The rows come from 6 hidden closed curves, with some noise, and rows from the same curve form a group. Each curve winds through 8 dimensions. The rows are also pushed far along 4 directions, which tell nothing about the answers.
Some rows, each with its group after it:
[  0  -4   1  -7  12 -11  26   1   4  -8  -3   0 -16 -25   7  13   3  -6
   4  -4  -6  -5 -13  13  -4] : (5)
[ 19  -8   5 -30  11  -4 -14 -22  -6  -6   4 -11  -5   7  -6   5   4  -2
  -5  -2   3  15  -6  -6  11] : (3)
[  4   0  -2 -30 -15 -10  -7   0 -25  -4  10  -5  11   6  14   4  -2  27
   6 -12   2   2  -8   1   4] : (2)
[ -7  -5  -4  10 -31 -22 -25  -3 -16  -7  -3 -21  -9 -27  -9  -4 -21   4
   2  -1  10  -7   1   8   6] : (5)
[  2   4   9 -21  25  11  37   2   1   1  -4   5 -11  -5  14  24  11   4
   5  -7 -12  -7 -17  -1  -5] : (3)
[ 19  -5   6  -2  27  12  23  -4  10   2  -9   3  -5   9   5  11  -3  -5
  -5  14 -10  -6 -14   3 -21] : (2)
[ -3 -12  -7   5 -17 -13 -13   3 -20 -11  -5 -21  -8 -22  -9   3 -12  -2
   0   2  12  -3   3   8  12] : (1)
[ -4  13   0  11  15  18  -7  11  16   8   8  18  19  39  11 -14  10  -3
   2  -2  -8   8  18 -14 -12] : (0)
[-10 -20  -1  18  -5 -12  29   4  -6  -5 -12   7 -13 -25  22   8  -4  -3
   9  11 -11  -8  -6  21 -10] : (0)
[  6   5   6  -2  21  27   5  -5  21   7  -5   1  -4   8 -13   6   2 -12
  -4  10   3   1   1  -6  -2] : (3)
[ 10   4  -3 -12   9   3   1   8  -4  -8   0  -6  -2   9   9   7   1  10
   4  -2  -2  -3   6 -12  -4] : (5)
[-13  -8   3  27  -7   5   0  -9  18   7  -6  12  -4  -7  -8 -13  -3 -23
   2   9  -3   0   8   8 -10] : (5)
[-18  -4 -14  18  -5 -14   6  22  -3  -7   9   6   1 -15  19  -6   0   1
   9  -7  -2   2  12  15   3] : (3)
[  1  11   1 -25  -1  13   7   0  -2  -5  -2  -7   0   5  -2  11  10   4
  -1  -9   8  -2  -8  -3   5] : (5)
[ 11 -13   6  -5  10  -1   1 -13  -1  -2  -8  -3  -9  -1   5   7  -6  -1
   1  13  -6   2  -7   2  -5] : (0)
[ 12   0   2  -4  -1 -13 -11  -9 -10  -5   0 -10  -3   1 -14  -7   5  -6
  -7   1   1   2  -2  -4   6] : (3)
[ 7  5 -5 13  4  3  2  9 15 -3 -5  4  4  7 -5 -4  6  1 -7 12  4 -2  6 -4
  2] : (5)
[  0   5   1 -36  -4   3 -10  -4 -14   0   9  -8   5   7   6  14  -1  20
  -1 -19   6   6  -9 -10  13] : (2)
[ 21 -10  13  -1  26  -4  20 -19  16  -5 -21  -3 -21  -3   2  10   1 -20
   1  19  -8   1 -12   2 -14] : (5)
[-10 -12   6  10  11  -6  19  -4   5   3 -11   5  -7 -17   2   7  -1 -18
   4   2  -2   2  -7  12  -4] : (3)
[ -2  -3   1  -1  18  16  23   2   8   2   2   3 -14 -15   6  13  -1  -5
   6   4  -7  -6  -4   9  -6] : (1)
[ 14  -6   7  12  20   7  18 -11  17   0 -14   0 -11  -2  -2  -1  -1 -23
   1  24  -4   0  -8  14 -17] : (3)
[  8  -1   0  -1   6  -1 -21 -13  13  -6  -2 -12  -3  -6 -25  -6   0 -20
 -11   3  16  12  -1   6  13] : (5)
[-19   5  -9   8 -15   4   0  14   6  -1   5  16  13  10  18  -3   7  11
  -2 -10  -1   3   8   2   3] : (0)
[  3  10  10 -26  15   3   5  -6  -1  -4  -2  -9  -8   2   4  10  14  -3
   4  -7   1   6  -8  -3   9] : (2)
[-15 -10  -4  24 -14  -9  16   9  -4  -7  -9   1 -13 -21  22   6  -5   1
   3  10  -6  -7   0  16  -2] : (0)
[ 13  -8  -3 -14  -2 -14  -8  -7  -4 -11 -10 -19 -13 -15 -13  15 -10   3
  -7  -2  14   2  -7  -8  13] : (5)
[-18   5 -17  -3 -16 -12 -20  26 -14  -2  17  -5  18  -4  13   1 -15  24
   4 -21  14   6   8   3  12] : (1)
[ 3 -5 -3 -5 10  9  1  4  4 -1 -2  2  6  7  8  6 -5  3  0  7  5  6 -3  6
 -1] : (2)
[ -9  -4  -3  34   6  -8   9   6  19  -5 -10   5 -10 -13  -1  -6   2 -24
  -3   8  -2  -1   6   9  -6] : (0)
[ -8  -2  -7  -8  -9   0  -1   5 -14  -4   3   1   5   0  -3   0  10   3
  -1  -9   5   4   6  -3  15] : (3)
[ -3   5  -4  -3  -3  17  18  18 -10  -1  -2   6   8  18  26   7   4  19
   7   4  -6  -9   4  -4  -8] : (3)
[-19   2  -4  41  -1   6   7  13  20   8   2  17  -1  -5   8 -17  -1 -15
  10  10 -10  -6  18  11 -15] : (2)
[  4  -6   8 -10   2 -12  29  -6  -8  -6 -10  -5 -24 -26  15  14  -3   3
  17   3 -13 -14 -11   5 -13] : (2)
[  3 -16   1  12  11 -19  -4  -8   5  -4  -5  -3 -13 -21  -4   2  -8 -12
  -1   8  -2   7  -2   8   3] : (4)
[ 17  -6   5 -29   4   5 -19 -23   5  -4  -5 -14  -7  -3 -19  15  -8   5
 -12   1   9   4 -13  -8  11] : (0)
[ -2   1  -5  11 -19   1 -32  -6  -3   2  12   2  11  12 -13 -23   3   0
  -7   2   3   8  15  -4  11] : (1)
[ -9   7   4  -7   2  -7  -7  -1  -3  -5   3 -11  -8 -11   2   0   3  -7
   8  -9   3   4   0   6   8] : (2)
[-10   0  -1  25 -15  -4 -12  -5  17   9   3   8  -3 -19 -22 -18  -4 -11
   0   5   4  -2  12   5   6] : (2)
[-17  -4 -17  16 -27 -16 -15  14 -10 -12   4 -15  -1 -27  -1  -9 -11  -6
   5  -6  19   2   9  22  11] : (1)
[ -1   1   2 -13   0   8  28   7  -8   3   0  14   5   8  28   7   5  18
  13   1 -14  -9  -7   4 -16] : (2)
[ 10  -8   3 -12  15   1   4  -9   4  -3  -2  -9 -16 -15   0  18  -7   2
  -6   6   1   4 -14   6   8] : (0)
[  1   6   2 -23  10  13 -13   1  -8   8  12  -3  11  21   3   7  -1  11
   0 -15   5  11   1 -14   8] : (0)
[-17   9  -2  11 -19  14   2  13  -5   6   5  12  10  17  16  -5   4  13
   2  -5  -9  -7  10  -6  -5] : (0)
[  7   0  -2  -4  -4 -23 -14  -6   2  -3   3  -8   0 -13 -17   0  -2   1
 -13  -8  11   7 -11   2  15] : (1)
[  0 -13  -1  30   2 -15   2   2   8  -1  -8   6  -7 -13   0  -9  -8  -8
   3  17  -9  -5   8   6 -10] : (5)
[  0   3  -5  15  11  14  -2   8  17   4   7  21  13  29  21 -13  12   6
   1  13 -10  10  15  -1  -5] : (1)
[ -7   0  -8 -15   5  -5  11  20 -22  -5  10  -2  11   2  24   6   3  13
  13 -13  -2   1   1   8  -1] : (0)
[  7 -13   2   8   3 -21 -32 -13  -4   0   1 -11  -5  -7 -18  -5 -15  -8
  -9   1   2  11   4  -8  11] : (4)
[-14 -11  -4  19   3  -5  18  15   0   3  -3   7  -6 -16  22   7 -16   3
  13   1  -9  -6   4   9 -16] : (1)
[  0   0   5  10  12  -3  -6  -8  11   4  -3   1   0  -2 -21  -8   7 -22
  -5   3   4   7   1   2   6] : (3)
[ -2  10   6 -15   2   4  11   4 -10   1   6  -6  -2   4  24   5  -5   7
  15  -6  -7  -6 -10  10 -17] : (3)
[  4   5   2  -5  12  16   2   5  -6   2   0  -7  -5   9   4  11  -4   7
  -1   4  -5  -5   1 -10  -2] : (4)
[ 21   9  12 -12  21  17  12 -16   8   3   0  -4 -12  14   3   6   8  -4
  -3  13  -9   1 -11  -1  -7] : (4)
[ 22  -3   8 -18   3 -17 -14 -17  -5  -4  -4 -16 -13  -8 -14   9 -11   8
  -7  -1   0  -2 -11 -15   4] : (5)
[-18 -14 -17  31 -13 -23  -1  18   1 -10  -1   2   2 -26   3 -10  -4 -10
   2   0   7   3  12  22   6] : (0)
[  4  -1   4  18  15  12  -4  -8  28   5  -7   6   0   0 -19  -5   1 -16
 -10  22   3   3  -1   9   2] : (5)
[  8   0   2  -1 -15 -13 -14 -10  -7  -3  -4 -12  -6  -7 -19  -4  -5  -1
  -5  -2   4  -6  -2  -9   3] : (5)
[-13  -5   0  20  -8  -1  30   7   0  -3  -9   5 -18 -24  21   1  -4  -6
  20   9 -15 -18   4  14 -22] : (4)
[  5  -4   6 -16  -1 -19   0 -12  -9  -2   2  -7  -6 -17  -7   5  -1  -2
  -3 -10   1   4 -18   8   6] : (2)
[-2 -9 -3  9  0 16  0  0  8 10 -2 20 17 17 -4 -7  2  2 -3 12 -1  4  9 -4
 -2] : (0)
[ 17   1   8 -24   2   0 -11 -17 -18  -5  -2 -23  -7   3 -14   9   0  -3
 -11   0  11   6 -16  -3  14] : (4)
[ -1 -10  -2   1 -14  -7 -19  -7  -7   0  -2  -5  -1  -6  -8   3 -11   9
  -7   1   6   4   2  -8  12] : (1)
[  8  -7  -1  -7   5 -12  10   2  -8 -15  -9 -22 -27 -30   9  23 -13   7
   3   5  -1 -10  -9   5   3] : (1)
[ -8 -11  -7  37  -7  12 -11   2  13   6  -5  11   5   5 -11 -15  -4 -13
  -4  19   2   3  22  -1   1] : (1)
[ -6  -9 -11  24 -21 -13 -19   3   5  -7  -9 -10  -5 -20 -17  -4 -14  -5
  -8   8  18   1   9   4  13] : (1)
[-14  -5  -7  20 -35 -25 -18   0 -21  -4   2 -12  -2 -22 -16 -16  -8 -11
  -2 -10  10  -2   4  10  10] : (4)
[ -3   2   1  -3   4 -11  10   4  -2  -2   5  -3  -4 -12  17   3  -5   0
   8  -5  -2   1 -11  18  -8] : (3)
[  0  -9  -7   7 -16 -22 -20  -1 -13  -3  12  -7  -1 -18  -5 -11 -12   7
   0  -1   0   0   3  10   6] : (0)
[ -5   4 -12   6 -16  -9  -8  15  -7  -8   3   5  13  11  10 -12  12  12
   2  -2   6   7  17  -6  13] : (2)
[-19  -1  -6  22  -5 -12  28  21  -1   0   2  10  -3 -20  32  -1  -6  -1
  16   0  -9  -9  -2  27 -17] : (3)
[-3  7  1  3  7 13 -5 -4 17 12  7 13 10 14 -9 -5  6 -5 -8 -6  2 10  1 -7
  4] : (4)
[ -2  11   9  -1   7  13  28  -1   7   6  -4   8  -5   5   6   1  12 -10
   7  -1 -11 -10  -7   3 -19] : (4)
[ -6   6  -1 -18   2   2   3   2  -5  -3  11   1   8   4  13  -1   8   1
   8 -12   3   8  -5  11   3] : (3)
[  4  -3   6   1   3  -3  34  -3  -9  -7  -7 -11 -29 -27  16  14  -2  -8
  10   7 -10 -13 -15  19 -12] : (4)
[ 4  9  1 -1 18 19  0  3 13  5  5  0  0 13  3  5  1 -3 -4  2  0  6  1 -4
 -1] : (4)
[  1  -1  -2  -8 -17 -12  -1  -2 -16 -11  -1  -6  -4  -5   8   1   7  11
   0  -1  -2  -3  -3   3   9] : (1)
[  7  -4   3  -3  16   4  30   5   3  -9 -12  -8 -26 -20  17  25  -4   5
   5  12 -11 -16  -9   3  -8] : (1)
[ -4 -11  -1  28  -5 -12 -30 -12  17   6  -5   1   2  -7 -27 -18 -13 -25
  -5   4  10  11  13  -2   0] : (4)
[-23   0 -10  22  -5 -13  15  26  -2  -3   5  11   7  -9  23  -8   3  -1
  12  -9  -6  -4  10  14  -9] : (4)
[  8  -2  12   8  14   1  27 -14  21  -2 -19   2 -22 -11   9   7   2 -19
   5  15 -11  -4 -13  11 -20] : (5)
[  2   0   6  15  18   7   2  -6  18   3  -7  -6 -17  -9 -16   5  -4 -24
  -8   3  -1   0  -1  -5  -3] : (2)
[  6  -2  13   4  14  17  37 -15  13   6 -12  -1 -31 -21   0  17  -4 -14
   3  13 -14 -14 -16   6 -15] : (4)
[  8   2  -3 -38   0 -10   3   8 -30 -15   3 -14   8  14  27  14   6  24
   4 -14   3   5 -11  -2   7] : (2)

New rows. What belongs after each?
[ 18  -1  18   3  23  13  16 -21  27  10 -15   6 -18   1  -5  11  -6  -5
  -4  22 -15  -8 -12  -8 -17] : (5)
[  3   6   7  -1   4  17  14  -8   5   8   2   1 -13  -2   1   8   0  -1
  -2   2  -8  -6  -8  -2  -4] : (4)
[-5 -2 -3 -9 -1  5 -4  1  0 -3 -6 -5  2  2 -3 11  1  2 -6 -5 11  5 -2 -4
 10] : (0)
[ -6 -13   3  29  -2  -6  -3  -8   6   1 -14  -1 -12 -11  -6  -4 -11 -23
   0  10  -3   0   6   0  -9] : (0)
[  1  -1  -4  24  -4  -1   8  -2  20  -4 -10   5  -9 -13 -14  -6   7 -13
 -10  14   4  -2   1   9   6] : (1)
[ -6   6   0  22 -13  13  -6  -3  13   8   2  12   2   7  -4 -17  -1  -5
   3   9  -5  -3  15  -3  -9] : (4)
[-11  -3  -6   7  -1   5  -7  12   0   6   6  10  14  11  18  -2 -10  10
   7  -2  -1   6  11   0  -5] : (1)
[ -5   4  -9 -12  11   9  21  26  -7 -10   4   4   6  12  35  12   7  20
  14  -5  -6  -5   8   0  -8] : (5)
[  6  -7   5 -10  12   6   9  -7   5  -1  -7  -7 -16 -13   5  17 -12   0
   7   5  -2  -4  -7   1  -7] : (2)
[ -7 -11  -3   5  -6 -28  -7   6 -15 -11  -6 -12  -4 -22  -4  -1  -8  -8
   5  -8   5  -2   1   6   3] : (4)
[-11   8  -5   9  -9   5  12  15   8   0   0   3  -4 -15   5   6  -2   8
   2  -1   1 -12   0   6   0] : (5)
[  1   4 -11  -8 -10   0 -16   8  -1  -3   4   0  14  15  -5  -1   4  16
  -8  -9  13   7  10 -16  16] : (5)
[ 13   0  -1 -24  10   1 -23  -6 -11  -5   2 -21   5  12 -12  13  -8   1
 -16 -11  15  12 -12  -8  13] : (2)
[ -5   3  -2   0 -15   5  31   8 -12  -1  -3   0  -8 -11  15   8  -1   9
   9   1  -8 -20 -10  10 -16] : (3)
[ 18 -10   4  -4  14  -4  -3 -13   6  -2 -10  -7  -5   1 -12   7  -3  -6
 -12  12   6   9 -10  -2   7] : (3)
[ -6 -14  -5  -2   1 -24   1   3 -14  -8   1  -8  -8 -27   3  12  -8   0
  -1  -9   4   6  -8  10  13] : (4)
[  9   2   3 -12   3  -3 -25 -13   4   4   6  -7   8   9 -16  -7  -4  -7
  -6  -6  13  14  -6   0   6] : (1)
[  5   0   1   6  11  16   1  -1  24   3 -10   5   0  12   5   6  -4   0
  -2  14   4   4   3  -4  -7] : (1)
[ 10  -1   6  -7  15 -14 -10  -6  -7  -2   0 -11  -3  -1 -12   3  -1  -7
  -8  -6   0   4  -8  -6   5] : (4)
[ 17   9   6 -10  18   3   0  -6  11  -5   3  -6  -8   7   2   5   6   1
  -9   7  -5   2 -10   0   1] : (0)
[ 17  12   7 -27   1   3 -14 -16  -9  -2  10 -16  -4  11  -3   1   4   4
  -4  -4   3   7 -11  -3   8] : (4)
[  7   3  10 -25   6  -1  12 -12 -12  -1   1  -3  -4   6   9   8  10   1
   2  -8  -4   4 -18   3  -2] : (4)
[-4 -8 -4 16  9  7 -7  3 20  8  2 13  3 -3 -5 -1 -8  2 -4  9 -1  3  8  0
  2] : (5)
[-10   3 -18  17 -19 -10  -8  25  -9  -6  12   4  19   6  11 -15   2  11
   0  -4   6   1  12  10   3] : (2)
[-14  -5  -9  -3  -9  -7  -5  15  -8  -3   8  -1   2 -17  12   8 -12  20
   6  -8   3  -3   4   7   8] : (5)
[-7  3 -8 12  2 12 25 18 10  1 -4 19  8  8  5 -1 15  2  0  1 -2 -7 10 -6
 -5] : (5)
[  2  -5   2   8   9  -4  -8  -9  14   7   6   7  -2  -6 -10  -6  -4  -8
  -5   0  -2   9  -1   3   1] : (1)
[ 10  -3   2 -10   2  -8 -19  -9   4   1  -1  -8  -2   1  -5   9 -13  13
  -8  -2   6   7  -5 -12   8] : (1)
[-7  0 -3 17  1 14 13  8 15  5 -1 17 -3  0  7  3  4  9 -3  9 -9 -7  8 -5
  0] : (1)
[ 12  -7   8 -29  -5 -21 -12 -19 -18  -8  -5 -19 -12 -18 -14   9  -4   5
   0  -6   3  -4 -13  -6  10] : (4)
[ -1  -4  -7  14  -9   1 -10   3   7   0   2  17  17  16  -1 -19   6   3
  -3  10  -3   1  13   2  -5] : (0)
[  8  -6   2   7   2  14   6 -15  16   3  -5  -1 -12 -11 -18  -1  -5 -17
  -3  12   3  -1  -2   7  -4] : (3)
[ 12  13   9 -17  17  22   5 -12  20   4  -1   2   0  15 -15   4  14  -9
  -9   0   3   4  -8  -6   2] : (5)
[ 18   2  13  -7  12   7 -13 -21  19  -1 -10 -13 -12   5  -5   6  -9  -7
  -5  16   4   6 -10   0  -2] : (5)
[ 10   9   4 -11  29  17  10   3  11  -3  -4  -4   0  17   1  12  11  -7
  -7   3   1   4  -6  -4   0] : (2)
[  1   1   1  13  -1   1 -25  -4  15   7   6  12  13  21   6 -16  -4   7
  -3  11  -4  11  10  -3  -1] : (5)
[ 11  -6   3   0  17   4 -24 -13  23   7   2   0   0  -1 -21   2 -10   0
 -13  10   6  10   0  -5  13] : (5)
[ -5   0   1  28   1  -4   5   0  27   3  -6   8  -7 -19  -6  -6  -5  -8
  -5  17   0  -3  -4  17  -1] : (5)
[ -5   0  -9  16   5  18 -20   9   6   8  19  20  21  30   6 -19  10   6
  -3   8  -5  14  25  -6   8] : (1)
[-19  -7  -6  37   0  14   3  10  25   6  -5  14  -1 -12  -1  -7  -9 -12
   3  16   0  -4  15  12  -6] : (5)
[ -9  -1  -7  14   0   2 -10   9  16   6   6  12   9  -5   1  -4  -7   9
  -4   5   2   3   7   6   6] : (5)
[ 11 -14   1   9   5  -5  15 -10  10   0  -8   0 -17 -17  -2   8  -8  -5
  -5  14  -4  -2 -10   7  -5] : (3)
[-6  8 -6  8 -6  0 -3 16 -2  4 10  8 15 16 22 -6 -4 19  3  0 -3  1  4  3
 -5] : (3)
[ -5   7   7 -23  -2   0  -7  -6 -10  -2   3 -11  -7  -2   5   8   2   5
   8 -14   2   3  -3  -7   9] : (2)
[-22  -6  -3  23  -5  -1  14  10   7   1  -6  11  -1 -19  11  -8   2 -11
  16  10   0  -2   8  21  -3] : (2)
[-14   7   2   7  -5  10  10  11  -3   3   5  15  12  15  22 -12  11   2
  11   2 -12  -5   7  11 -15] : (5)
[ -6 -11  -9  30  -4  -6 -12   6   1  -3  -2  -4  -1 -12  -6 -12 -12 -16
   2  12   7   3  15  11  -1] : (1)
[  3  -1   1 -14  -6 -13 -17  -1 -11  -6   3 -10   0   0  18   4 -11  18
   5  -1   1   2  -4   2   3] : (5)
[ -8 -11  -6  14  -8  -5  19   7  -3  -1 -10  10   0  -5   5   5   2  -1
  -2   0  -1  -3   2  -2  -1] : (2)
[  5   6   2   4  -3  -6  -3  -3   4  -2  -3   2   6   8  -6 -11  10  -4
  -7   5   2   2  -3   3   3] : (5)
[-17  -6 -18  22 -31 -26 -15  19 -19 -12   7  -6   7 -18   4 -14  -4   6
  -2  -3  11   1  10  19  16] : (0)
[ -4   3  -5  34  -9   5  -9   3  24   0  -9   5   1   6  -6 -15  -1 -12
  -5  18   8   2  13   3  -2] : (5)
[  1  16   7  -7   2  17  15   4  -8   4   2   7   9  28  13  -5  16   4
   3  -1 -11  -6  -2  -5 -11] : (4)
[-8  8  0  0  1 15  5  5 15  2  1 17 10 21 13  0 13  7 -5 -5 -5  3  3 -5
 -2] : (0)
[ -3  11  -6 -26 -32  -3 -16   4 -31 -10   8 -20   5   2   7  -1   0  23
   7 -12  10  -5   1  -1  12] : (4)
[ 14   5  10  -3  27  18  17  -7  12   5   0   3 -12   8   6   6   4  -7
   4  12 -17  -7  -3  -3 -17] : (1)
[-15  11  -4  -6 -12   6 -10  12  -9   5  14  -2   9   5   8   0  -5  12
   3 -18   1  -3   3   0   1] : (2)
[  2 -11  -8  24  -2  -4 -27  -5   9   6   7   2   6  -6 -19 -13 -11  -5
 -12  14  10  14  10   5  16] : (0)
[  1   0  10  -3   6  14  39  -7   1   2  -9  -4 -29 -24  11  21  -4  -5
   8   6 -13 -16 -16   9 -14] : (4)
[ -7  -1  -5 -14   6   0   6  13  -4  -6   5   4  10   3  24   8   4  16
   7  -4   0   5  -2  10   4] : (5)
[ -8   2  -2  14 -11   4   3  -4  14   5   1   7  -2 -11 -12  -7   3 -12
  -4   0   7   2   1   8   4] : (4)
[ 26 -12   7  -4  19 -13 -23 -27  13  -6  -5 -16 -17  -9 -19   1  -8 -15
 -12  14   5  15  -7   0  10] : (1)
[ 11  -9   6 -17  -9 -24  -4 -13 -22 -12 -11 -26 -14 -19  -6  11 -11  -1
   1  -1   6  -4 -17   3   3] : (1)
[-10  -4   1   6  -8 -10  17  -1  -5   0  -1   9  -2 -11  10  -3   6  -6
   7  -5  -7  -2  -4  12  -7] : (4)
[  3  -7   4 -17  13   3  11  -3   3  -2  -9  -1  -4  -6  -1  17   1   3
   1   1   2  -1  -7  -4   6] : (4)
[ -6  11  -7  -3  -9   4 -29   7   6   9  15   1  21  12  -9  -6  -6  13
 -10 -10  17  14   3  -2  17] : (3)
[  2  -1   6 -10  -6  -3   9 -10  -9  -8 -10 -13 -12  -6   1   3   3 -13
   7  -4   0  -5  -7   2  -8] : (5)
[ -7  -7  -3  31   0   3  -9  -2  23  13   4  16  10  -4 -17 -17  -9 -14
  -8  10   4   6   4  14  -3] : (2)
[ 12  -2   3   5   9  -5 -13 -13   7  -2   3  -6 -12  -5 -20  -6   1 -13
  -7   3  -3   4   6  -9   6] : (3)
[ -5  -6   2  18  -7   7  15  -9  12   4  -7   3 -21 -23  -4   2  -7 -13
   3  11  -4  -7  -1  10  -6] : (4)
[ 16  12   8  -8  25  15   9  -5  16   4   4   5  -6  13   2   3   9   3
  -2   8 -13  -4  -2  -9  -7] : (4)
[ 5 -3 -2 -9  7  3 16  3 -2 -4 -1  5 -2  2  6 12  8 10 -5  1 -3  0 -4 -4
  7] : (3)
[ 11   6   3   4  14   4   6   2  15   2   0   6  -5   8   8   2  -1   8
   1   7 -11  -6   3 -11 -11] : (5)
[  1  -5  -3  22  20   8  14   3  30   5  -2  12 -10 -13  -6   4   0  -9
  -8  13  -4   1   2   5   2] : (1)
[ 12 -18   2 -10  -9 -15 -13 -21 -11  -4  -3 -18 -15 -31 -24   9 -17   0
 -10   6   9  -1 -15   7  15] : (0)
[  3 -17   5  12   4  -7 -13 -22  11   7  -1   0 -14 -21 -20  -1 -15 -16
  -6   6  -1   7  -1   3   3] : (1)
[ -6 -11 -11   1  -9 -16 -13   9 -13  -5   4  -7   1 -21 -10   4 -11  10
  -1  -6   9  -2   7   0  13] : (5)
[-10  11  -3  11 -10  13   9  13   8   9  -1  16  16  17   7  -5   6   9
  -1   0   0  -5   6  -5  -6] : (1)
[ 12  -4   6   9  23   8   4 -15  29  -2 -12  -6 -16 -11 -22   1   2 -32
  -8  17   5   4  -5   8  -2] : (5)
[  7  -1  10   4   9   4  25 -10   4   1 -11  -4 -22 -18  -5  14   1  -7
  -8  11  -8 -10 -19   6   0] : (0)
[-23  13  -8   3  -8   7   8  28 -14  -4   9  -1   4   4  26   4   4  10
   9 -19  -3  -7   8   0  -2] : (2)
[ -1   8  10 -18  16   8  28  -1  -3   1   3   2 -10  -4  14   9  11  -5
  12  -8 -14  -7 -11   5 -13] : (3)
[ -8  10  -8  14 -14   3 -15  14  -2   3   7   1  17  13   2 -16  -1   5
   0   1   7   2  11   4   1] : (3)
[ -5   1 -11 -10 -18 -11 -10  10 -13  -7   5  -2  12  -1  -2  -1   7  14
  -5 -12  15   7   3  -2  23] : (2)
[-12   9  -7  -3 -13  15  10  15  -2  -2  -2   5  10  12  10   2   9   9
   3  -6   6  -4   7  -2   1] : (5)
[  3  15   1   3  23  18  12  10  14   8  11  21  15  33  15  -5  20   6
  -4   2 -13   6   4  -5  -4] : (4)
[  7  -4  -3   3   7  -8   6   9  -1 -11  -7 -13 -15 -13  13  11  -9   5
   4   8   0  -6  -1   5  -3] : (1)
[  4   0   1   1  -5 -13  -3   1 -10  -9  -3 -16 -12 -16   0   1  -7   0
   4   3  -2 -10  -2   6  -4] : (5)
[ -1  12   0 -28   0   3 -14   5 -16  -4  12 -17   3   8  10  15   0  19
  -5 -18   9   9  -9  -5  20] : (0)
[ 10   9   6 -11  24  17   9   1   4   9  11   5   2  13   3   2   3   5
   3   1 -11  -1  -1  -7  -9] : (0)
